The same things were measured in two ways. Each way mixes the same 11 hidden numbers, adds some noise and spreads widely along 6 directions of its own, which tell nothing about the thing.
(in the rows, 128 means zero)
Some things both ways: the first way, then the second way.
[142 129  99  76 160  98  94 137 125 115 151 118  93 113 165 161 138]
[152 118 121 170 142 107  87 141 101 163 115 110 101 146 147 126  95 111
 148 120 101]

[112  96 107  73 172 169 181 152 118 108 132 202 181 117 142 199 149]
[138 109 156 172  71 134 122 134 138  91  99 161 134 142 141 141 104  92
  99 151 101]

[103 186 151 107 144 108 119 203  73  67  99 136 130 142 138  92 197]
[108 147 170  73  48  64 114 162  56  98 144 183 150 101 161 150 153  79
 140 138 105]

[107 211 119  50 188 127 127 210 116  57 146 165 139 106 148 175 185]
[113 115 115 173 176 136 110 156  93 166 118 153 127 164 164 120 132 122
 126 146  87]

[ 87 187 112 149  96 119 137 176 161 178  61  94 122 184 168  79 126]
[148 127 110 187 152 170  89 177 177 139 134 128 110 141  95 141 102 145
 109 136 142]

[156  11 180 205 169 161 157 161 116  98  88 148 183 136 156 141 240]
[120  98 107 164 142 125 131 121  87 141 111 178 141 177 120  80 191 125
 150  93  91]

[138 162 111 139 136 101 135 119 182 131 118  91 119 202 178  53 151]
[131 157 114 107 119 106 137 159  87  92 127  90 124 115 135 141 109 118
 132 101 127]

[140 173  90  54 132 119 147  57 146  91 170 131 144 154 102 168  71]
[131 144 114 114 165 140  93 104 145 198 148 150 125 131  99  84 159 140
 148 149 140]

[126 117 130 109 155 123 118 138 115 115 167 143 102 103 126 173 144]
[184 131 102 165  84 116 117 178 124  97  93 129 111 134 149 103  51 107
 157 102 136]

[167  50 131 109 154 128 120  88  89  88 158 154 135  86  94 149 142]
[108 142 113 104 129 144 162  94 110 137 132 116 133 131 136 134 143 140
 128 118  98]

[125 108 145 134  98 146 148 112 100 130 113 125 168 164  80 163 113]
[125 130 186 124 161 144 147 152 128 203 177 152 143 124 148 124 144 122
 112 132 128]

[130 132 154 143 149 130 125 174 117 111 135  89 101  65 192 143 162]
[120 133 142 162 115 136 113 152 157 120 145 124 109 123 129 168 137 117
 122 142 141]

[100 126 158 116 133 143 148 196 115 118  77 152 190 122  67 172 159]
[111 114 152 130 122  69 122 103 125 137 130 134 138 120 144 137 133  93
 124 148 117]

[154 139 138 106 201 124 160  90 194  75 180 136 125 170 164  71 164]
[141 136 100 109 140  89 135 120 118  70  87 107 125 128 110 130 117  94
 110 112 110]

[120 199 114  83 126 126 112 123 118 139 202 112  58  54 167 142  52]
[127 176 127  57 124 121 140 148  87  85 141 170 128  94 145 145 136 128
 139 136 143]

[141 100 167 188 145 147 160 133 168 112  78 108 162 161 117 148 159]
[152 119  84 152 162 162 125 118 160 156 124 133 124 147  81  78 127 144
 146 103 147]

[134  91 135 108 129  86  95  87  77  92 183 178 128 104  60 116 147]
[115 117 167 118  23 137 146  85 154  82 127  94 149  98 138 155  83 113
 105 162 142]

[ 98 122 132 107  89 154 108 109  89 127  98 126 130 116 125 138  83]
[109 144 111 113 112 164 163 176 137 158 161 146 147 131 125 129 151 125
 134 107 121]

[135 134 192 161 119 112 151 109 136 184 113 120 119 166 162  53 120]
[162 135 139 130 175 124  83 173 139 108 106 189 141 144  80  70 168  98
  88 140 138]

[125  65 143 214  91 134 126 139 125 189  44  91 111 123 158 140 117]
[105  89 133 124 139  86 105  88 149 169 119  88 135 129 135 132 120 147
 131 153 136]

[ 97 112 135 175 137 166 194 159 169 118  90 146 189 164 113 163 159]
[130  99 121 176  84 128 115  93 207 120 110 115 130 129 115 118  93 126
 129 162 165]

[129  78  77 119 140 134 157  73 191 182 192 110  90 154 199 122  82]
[148 121 130 158 141 121 110 102 163 111 119 130 107 124 115 152 100 126
 110 143 127]

[121  87 105 158  92 109 130  67  93 153 185 134  85 179 163  33 107]
[155 137  79 126  99  98  90 154  99 120  84 141 108 138 137 106  84 130
 177 123 128]

[111 176  95  96  94 120  96 136 146 175 163 115 109 114 125 110  82]
[204 143  73 186 151 112  89 222 106 103  91 111  61 147 125 124  66 100
 179  63 145]

[138 153 117 105 132 103 111 119 174 167 108  86 103 168 168 121 107]
[158 132 106 162 102 121 119 133 158 112 108  61 111 129 117 120  68 125
 135 107 145]

[153 137  99  80 116 105 126  98 153 179 130 102 136 116 162 186  94]
[125 135 142 150 171 130 112 146 104 148 144 111 125 138 119 120 140 149
 120 118 128]

[120 132 140 124  68  73  60 120  95 197 155 111  91 103 111  59  80]
[ 97 130 122 104 152 117 154  97  82 113 131  88 130 116 134 163 107 149
 126 124 125]

[126 111 124 116  98 129 105 146  48 157 146 128  87  64 125 134  90]
[162 116 124 147 114  62  69 144 115 144  83 116  77 133 157 150  76 100
 172 134 125]

[ 71  88 131 134  78 185 158 132 126 160 128 164 196 143  69 144  77]
[ 87 117 140 108  85 105 169  52 161 123 150 176 155 110 125 131 171 115
 144 152 144]

Other things, the second way, with their names:
<739>: [135 127 120 101 152  69 118 133  73 119 120 123 124 115 151 115 112 138
 166 113 151]
<1207>: [105 102 114 115 101  79 130 106 110 133 115 126 144 132 138 128 122 129
 152 125 118]
<447>: [100 123 117 141  94 211 179  64 154  98 144 128 140 128  97 144 139 166
 119 124 138]
<94>: [129 146  80 128  88 125 140 143 135 147 133  77  94 125 118 172  86 126
 175  90 125]
<1214>: [154 103  79 158 146  74  89 167 151 164 100  89  91 145 140 108 121  80
 183 103 142]
<561>: [ 96 127 109 116 152 131 150 132 121 109 134 120 143 127 110 158 128 157
 110 124 127]
<373>: [161 130 130 138 142 148 126 125 162 151 125 153 100 137 125 122 148 161
 144 108 140]
<833>: [131 112 118 155 145 126 114 133 124 141 132 152 146 134 141  87 107 153
 145 142 149]
<921>: [129 127 148 146 163 155 123 164 137  93 140 143 136 129 107 119 171 114
  96 128 156]
<56>: [138 100 130 178 177 145 107 120 146 138 114 130 106 152 104 135 145 124
 115 126 125]
<544>: [135 133 143 147 130 183 146 177 128 151 146  98 140 138 147 116 115 125
 103 115 116]
<603>: [132 100 177 133 126 183 140  74 206 128 126 136 113 115 136 180 123 149
  82 172 138]
<548>: [105 124 120 151 192 158 144 132 114 142 151 149 130 149 107 141 175 173
 117 106 114]
<1021>: [175 134  91 180 216 146  95 189 129 189 117 144  76 167 118 124 114 154
 150  90 111]
<1030>: [120 116 103 138 109  97 100 114 129 149 123 139 115 132 131 146 121 125
 159 138 112]
<271>: [163 127  67 176 166 142  91 190 111 151 102 152 116 172 101  58 128 101
 157  96 120]
<278>: [137 141 164  95 101 125 157 158 133 130 149 114 135 106 136 144 121 104
 114 108 136]
<1035>: [127  98 112 120  97 115 116 108 146  97 102 134 135 133  97 120 138 139
 136 122 145]
<1007>: [127 155  85 167 145 182 149 129 132 136 153 133 137 139 110 100 104 152
 134 120 132]
<432>: [147 122 108 142 152  93 111  96 126 116  98 132 119 137 132  94 124 130
 145 129 132]
<4>: [123 148 118 106 144 127 168 160 130  86 122 116 165 119 117 125  93 108
  72 132 122]
<274>: [117 116 124 131 108 143 141 148 110 123 131 164 143 136 124 117 137 121
 144 120 138]
<394>: [166 147 113 114  44 106 144 142 105  63 116 121 119 106 117 127  77 105
 165  81 150]
<467>: [119 119 119 149  79 130 128 139 169 125 128  90 137 120 119 129  86 115
 133 138 158]
<333>: [140 161 167  99 201  92 121 217  62 159 174 193 123 122 138 163 167 108
 107  97  89]
<1061>: [162 130 109 162 134 201 113 147 193 160 115 102  97 145 119 137  93 162
 111 129 124]
<468>: [140 116 175 106 137  92  92  94 114 132 121 188 131 125 134 113 169 143
 124 154 126]
<612>: [130 124  98  72 127  97 129 134  91 124 115 135 133 125 113 113 141 138
 162  93 134]
<175>: [142 130 189 160 137 129 110 160 147 157 142 112  99 127 166 154 143 110
 113 139 132]
<357>: [147 133 101 132 118  39 111 104 122 114 101 111  85 124 145 126 143  72
 189 105 134]
<973>: [104 121 152  97 145  98 160 121 128 106 142 126 146 107 136 179 125 119
  92 134 117]
<318>: [160 122 104 150 100  87  97 134 167 132  94  81 104 126 134 134  58  87
 135 137 123]
<557>: [141 111  71 176 166 102  80  53 188 183  94 111  78 157 116  93 153 127
 185 142 137]
<955>: [132 152 103  87  83 134 156 104 101  77 116 108 134 110 109 126  95 152
 143 104 141]
<882>: [118  85  75 210 147 139  97 127 170 169 115 140 101 171 122 123 145 160
 173 123 133]
<1118>: [137 106 201 163 159 114 108 140 109 114 124 102 110 130 150 178 116 120
  76 136 111]
<601>: [168 126 111 183 131 129  82 155 160 125 103 185  97 158 100 112 157  88
 132 123 111]
<1017>: [ 87 118 154  95  55 104 170 135 102  98 160 126 164 114 118 162 169  94
 118  95 111]
<702>: [118 136  97 161 179 138 141 147 150 129 124  94 136 146 109  96 141 105
 109 124 138]
<290>: [112 158 114 116 144 199 176 110 154 126 156  95 136 117 121 147 119 176
 100 126 129]
<418>: [139 168 152 139 171 147 136 156 118 152 170 177 124 123 136 116 173  85
 115 128 112]
<385>: [121 122 135 108 130 113 149  83 146 106 133 113 147 112 113 115 123 162
 123 127 163]
<854>: [129 133 163 108 126 159 154 155 122 128 141 124 144 127 129 127 148 138
 101 112 128]
<719>: [110  93 117 168 153  91  95  84 145 174 109 106 118 144 147 117 119 118
 148 165 127]
<515>: [101  88 148  79 155  73 134  51  95 156 101 104 148 116 175 125 100 116
 125 174 115]
<494>: [108 146 112  90 101 156 178  84  95 116 120 123 131 132 140 148 133 170
 134 109  93]
<949>: [147 146 122 147 152 122 179 152 121 139 122  90 112 133 186 135  87 117
 133  98 111]
<839>: [ 56 112 117  71 110  71 185  47 108  87 149 106 154  93 132 178 145 163
 156 126 158]
<863>: [121 119  86 139  73  88  67 186 135 104  82 148 129 152 120 106 154  79
 145 146 120]
<1218>: [ 89 120 109  97  77 153 188 104 152 122 141  93 154 117 132 139 124 157
 142 116 152]
<423>: [156 125  95 140 127 131 110 164 121 144  94 110 104 146 149 135  83 107
 134 117  89]
<1024>: [126 155 125  59 143  86 165 111  68  71 115 106 137  97 146 129 114 106
 129 113 136]
<1166>: [131 123  89 129 118 154 150 125 121 119 110 115 130 144 127  98 131 124
 147 102 123]
<101>: [137 109  94 138 176 153 104 125 106 162 112 150  99 147 127 124 118 163
 170 126 138]
<77>: [119 131  92 146  81 147 146 127 146 101 116  82 123 129 120 149  77 155
 143 116 146]
<901>: [121 126  96 198 175 193 121 116 178 156 143 123 121 153  93 116 130 167
 120 136 141]
<259>: [117 128 139 112  82 143 155  89 151 100 132 102 138 109 118 144 116 144
 123 128 150]
<1090>: [109 177 135 101 142 130 195 131  87 114 175 131 143 101 150 152 119 136
 125 109 127]
<124>: [164 145 119 215 177 179 102 227 158 199 161 147 105 152 132 102 108  89
 127 123 127]
<665>: [144 144 145 154 200  88  67 180 131 165 107  97  82 127 180 145 103  93
 124 178 137]
<630>: [153 134  86 114 117 159 144 118 113 122 118 132 127 128 115  90  91 172
 170  96 156]
<883>: [ 76  87 110 114 119 104 137  84  97 134 110  93 163 129 148 133  78 167
 138 157 131]
<1083>: [125  96 137 142 168 141 100 110 121 164 135 120 115 140 117 142 136 193
 134 120 133]
<365>: [ 86 111 179 103  67 135 160  52 160 100 144  80 158  98 133 168 119 162
  93 162 147]
<840>: [ 89 155 122  99 171 139 176 110 110 109 159 155 156 123 127 136 186 164
 105 123 116]
<49>: [137 137  83 180 170 201 131 160 145 174 136 120  91 151 133 176  74 147
 123 123  86]
<660>: [156 133  70 177 236 154  86 177 151 195 121 139 102 171  92  84 146 142
 133 110 117]
<567>: [109 135  90  77 113  93 153 103 108  86  92  55 125 116 121 159  86 133
 132 113 129]
<709>: [129 110 105 167 208  85  94 165 135 152  92  61 100 148 157 139  92 103
 121 144 124]
<706>: [101 126 132 104  81  97 176 101 100  85 138 120 136 116 143 142 176 110
 156  90 133]
<282>: [ 84 130 138 112 111 150 138  41 168 148 153 123 147 118 114 108 188 163
 133 165 157]
<570>: [154 152  91 152 175 171 118 152 140 178 143 129  83 146 119 110 161 148
 172  89 140]
<45>: [120 124 118 111 173  81 113 159  80 142 130 141 139 134 122 124 139 114
 128 112 105]
<932>: [169 121  88 172 142  63  23 193 107 165  67  90  63 163 130 124  92  95
 176 120 112]
<1027>: [114 124 127 106 136 128 134 102 170 117 135 138 141 122  92 116 179 130
 116 134 154]
<476>: [150  98 151 144 142 107  86  90 128 143 125 175 112 135  96 103 164 134
 155 123 151]
<887>: [114 136 131 117  49 140 157 148 106  77 130 109 154 115 143 126 106 116
 127 119 137]
<11>: [118 133  99 115 156  91 114 146  92 157 138 158 132 131 132 137 121 124
 145 125  97]
<27>: [116 163 112  84 144 163 150 188  73 140 143 114 149 119 145 141  70 152
 110 128 109]
<517>: [114 118 138 115 118 116 158 137 120 126 113  74 130 118 158 163  65 126
 120 132 136]
<520>: [110  91 102 183 157 143 103  76 131 146  95  87 112 164  99 112 130 156
 140 134 132]
<1201>: [110 131 121  99 129  52 111 141  57 123 129 148 123 119 165 134 144 148
 186 117 140]
<1204>: [143 132 129 159 191 165 107 125 124 115 128 176 136 147 103  96 150 149
  95 141 121]
<836>: [141 127 121 149 176 133 108 150 142 174 138 149 127 132 127 122  89 120
 118 150 123]
<1104>: [146 134 161 154 151 157  92 155 134 138 150 150 107 124 129 142 143 131
 117 142 141]
<393>: [102 117 109  99 101  60 134  76 102 115 127 139 141 112 129 153 104 156
 159 130 127]
<698>: [138 139 168 128 127 128 141 149 155 100 129 112 123 112 139 152 122 101
  91 141 145]
<471>: [159 130 129 144  93 100  90  95 177 135 111 117  90 123 118 116 136 116
 165 135 160]
<771>: [152 160  96 128 112 162 171 120 125  86 105  99 111 129 136 126  90 147
 140  97 132]
<686>: [125 134 120 104 115  97 123 131 101 130 138 128 139 120 115 120 129 119
 141 114 125]
<895>: [143 149 149 110 160 132  96 130 134 186 150 152 107 127 147 101 193 126
 148 137 131]
<711>: [119 140 118  73 125  95 136 169  69 134 134 166 132 120 144 119 158 123
 175 103 140]
<17>: [100 125 118 159 177 147 142 102 108 140 147 162 142 150 121 119 173 134
 116 132  99]
<93>: [145 138 133 116 178 150 107 123 106 124 108 157 116 140 128 102 156 152
 122 139 130]
<587>: [113 119 141 150 152 216 123 152 136 161 160 143 145 154  96 108 197 159
  95 116 116]
<1113>: [ 87 100  77 111 157 121 143  90 131 165 138 116 146 136 108 106 161 144
 164 118 142]
<1087>: [134 120 102 178 110 172 168 150 138 112 121  81 127 151 114 138  86 149
 119  80 120]
<915>: [124 110 137 109  96 127 146  73 115  69 113 121 143 118 102 132 124 123
 112 119 127]
<509>: [116 136 109 156 162 176 162 154 115 149 147 115 131 140 145 151  94 113
 101 123  87]
<879>: [137 155 157  90  98  85 104 178 115 111 156 185 134  96 146 121 163  72
 142 144 148]
<576>: [129 136 135 137 116 142 149 144  96 102 139 120 155 127 116 122  97 135
 103 108 117]
<330>: [113 123 148 120  98 126 188  75 130  88 142 130 149 110 126 143 128 140
 118 113 137]
<222>: [119 143 128 122 154 105 101 242  86  99 113 121 136 138 140 151 129  85
  86 130 102]
<154>: [121 127  90 134 137  81 141  84 101 135 110  78 113 134 139 129 100 131
 165 105 117]
<429>: [118 115 180 154  95 135 139 156 150 106 140 108 121 120 153 170 144 117
 110 129 149]
<937>: [115 102  45 198 135 128  95 129 176 128  95  94 111 154 110 116  88 141
 166 145 162]
<782>: [136 141 124 107 128  92 143 128  90 112 115 134 128 128 140 121 125 102
 136 106 108]
<122>: [ 92  95 167  75 141  83 121 116  69 154 136 180 178 122 135 118 146 126
 113 156 110]
<68>: [101 125 102  94 155  66  90 143  55 131 118 167 151 140 129 100 171 124
 147 135 102]
<383>: [123 135 128 105 139 109 133  93 141 140 146 153 130 120 111 122 181 123
 138 120 125]
<880>: [130 150  84 122 108 138 110 146 109 107  97 180 123 146 137 102 158 112
 152 143 111]
<825>: [108 131 153 103  69 177 197  71 163  73 137  89 139 102 117 176 118 134
  91 126 136]

Some of these things the first way, each followed by its name:
[110 145 143 166  76 111 104 128 153 199 120 137 146 122 102  74 106] | <921>
[125  66 126 154 100 109 139  92 139 171 152 122 145 147 124 106 127] | <901>
[130 130 140  94 157 109 127  82 135  61 190 169 159 144 103 122 162] | <271>
[128  47 121 115 118 144 109  51 133 124 136 124 138 111 184 150 110] | <1017>
[108 163 110 120  94 144 108  90 127 102 139 140 140 144  95 117 100] | <1218>
[117 113 116 112 159 147 126 168 112  96 112 113 100  69 182 195 139] | <1030>
[158 100 190 142 147 139 108 133  85 105  95  92  97  57 137 190 130] | <278>
[137 107 126  95 127 114 102 131 130 147 141 115 131 109 109 150 113] | <154>
[137 167 165 108 159  85  98 195 129 158 131 126  99  78 130 147 156] | <1204>
[115 109 202 159 146 126 165 135 151 153  87 117 136 156 154 102 138] | <4>
[120 126 103  87 106 119 102 113 151 173 121 175 163 113  72 145  82] | <915>
[158 113 106 162 135 126 133 106 164 125  64 115 144 177 193 112 164] | <587>
[128 153 155 115 147  96  96 148 102  81 132 151 136 110 107 128 181] | <887>
[151 122 143 184 152 132 178 106 192 106 134 108 155 175 118 145 175] | <385>
[128 158 186 162 154 108  74 131 131  38 163  98  90  85 134 113 180] | <1113>
[118  66 141 122 109 130 112 126  66 135 150 181 146  99  58  83 137] | <601>
[150 105  95 146 106 181 142 120 124 175 107 107 110 115 134 169  79] | <373>
[112  37 144 153  93 104 137 125 119 182 112 144 181 139  64 143 130] | <1007>
[ 74 161 107  86  95 112  96 156 118 162 112 115  98 143 137 107  87] | <11>
[ 93 105 170 166 101 103 122 147  97 155 123 115 105 157 108  80 126] | <836>
[139 162 154 118 112 101  90 191  44 136  65 101  89  76 157  98 142] | <932>
[105  74 133 142  66 107  77  88  74 176 153 132  95 129 117  72  96] | <1207>
[151  79 139 120 149 135 124 116 134 132 111 115 136 112 169 173 152] | <1087>
[140 107 125 110 113 128 103  95 110 120 145 171 154 112  40 100 109] | <825>
[139 135 143 129 147 100 125 102 145  91 141  96 110 173 165  97 159] | <686>
[159  88 152 169 116  85 122  91 116 121 169 138 155 176 124  33 188] | <520>
[176 161  99 125 160 121 152  79 163 133 204 117  80 157 213  87 114] | <93>
[112 117 187 141 121 122 110 151  91 118  96 116 131  59 122 184 135] | <467>
[128  88  88 155 170 178 180 153 157  99  45 147 146 167 168 145 153] | <423>
[163  79 138 138 159 122 159  60 136  82 171 122 132 126 124 136 156] | <660>
[126 125  98  94 124 122 114  92 138  97 187 176 168 134  72 116 129] | <447>
[104 172 128  91 105 134 128 189 131 164  80 145 180 105  46 156 118] | <840>
[110 195 131  97 117 101 124 149 102 136  79 113 103 144 155 125 101] | <27>
[143 145 120 141 115 115  99  56 127  89 170 120  94 146 121  77 119] | <612>
[136 125 143 153 138 147 116 146 145  85 142 128 162 131 114 102 181] | <706>
[130 136 131 140 120 136 149 129 177 164 118 141 166 130  85 129  90] | <1024>
[ 96 172 122 100 117 106 104 156 121 134 150  96  86 141 148 116 126] | <393>
[129 202 109 114 126 115  84 120 117 109 220 105  44 101 194  99  99] | <101>
[135 120 103 133 122 170 150 124 136 131 134 135 159  85 148 185 130] | <429>
[127 141 106 165 123 154 120 146 119 130 139 145  87 128 109  77 115] | <603>
[127 111  87 181  99 138 163  98 199 191 139  98 131 169 172 143  94] | <739>
[130  90 174 194 138 144 147 178 159 150  93 100 150 169 137 112 180] | <330>
[126 154 138 107 138 132  93 153 117  86 110 173 159 102  56 141 144] | <1166>
[136 154 102 170  98 147 144 152 147 107  82 118 182 198  56  71 154] | <570>
[115  93 114 151 102 139 159  83 151 155 132 127 146 136 147 117 112] | <561>
[126 145  84 124  85 122 124  79 161 164 184 135 144 189 106  96  93] | <476>
[112 122 225 189 104 111 124 181 136 171  55 112 174 149  95  57 159] | <702>
[130  41 162 195 130 128 170  83 100  97 133 156 153 143 126 144 173] | <122>
[139 180 121  94 117 133 104 152 112 142 125 105 105 104 117 136  86] | <471>
[123 106 122 133  89 132 122 125 110 151  92 160 179 109  33 151 107] | <259>
[132  84 176 163 121 126 117 163 102 161  90 120 126 136 116  85 142] | <782>
[135  47 102 103 156 141 143  60 140 124 160 135 101  99 155 180  87] | <318>
[151  71  87 178 134 138 178  66 143  92 218 117 131 125 167 156 170] | <1201>
[134 180 138  86 130 114  85 156 124 151 150  85  85  83 189 137 126] | <548>
[110 150 112 104 137 117 127 110 137 115 164 138 110 100 181 196 115] | <883>
[124 160 109  83 133 121 113 102 148 139 182 132 102  69 149 154  84] | <709>
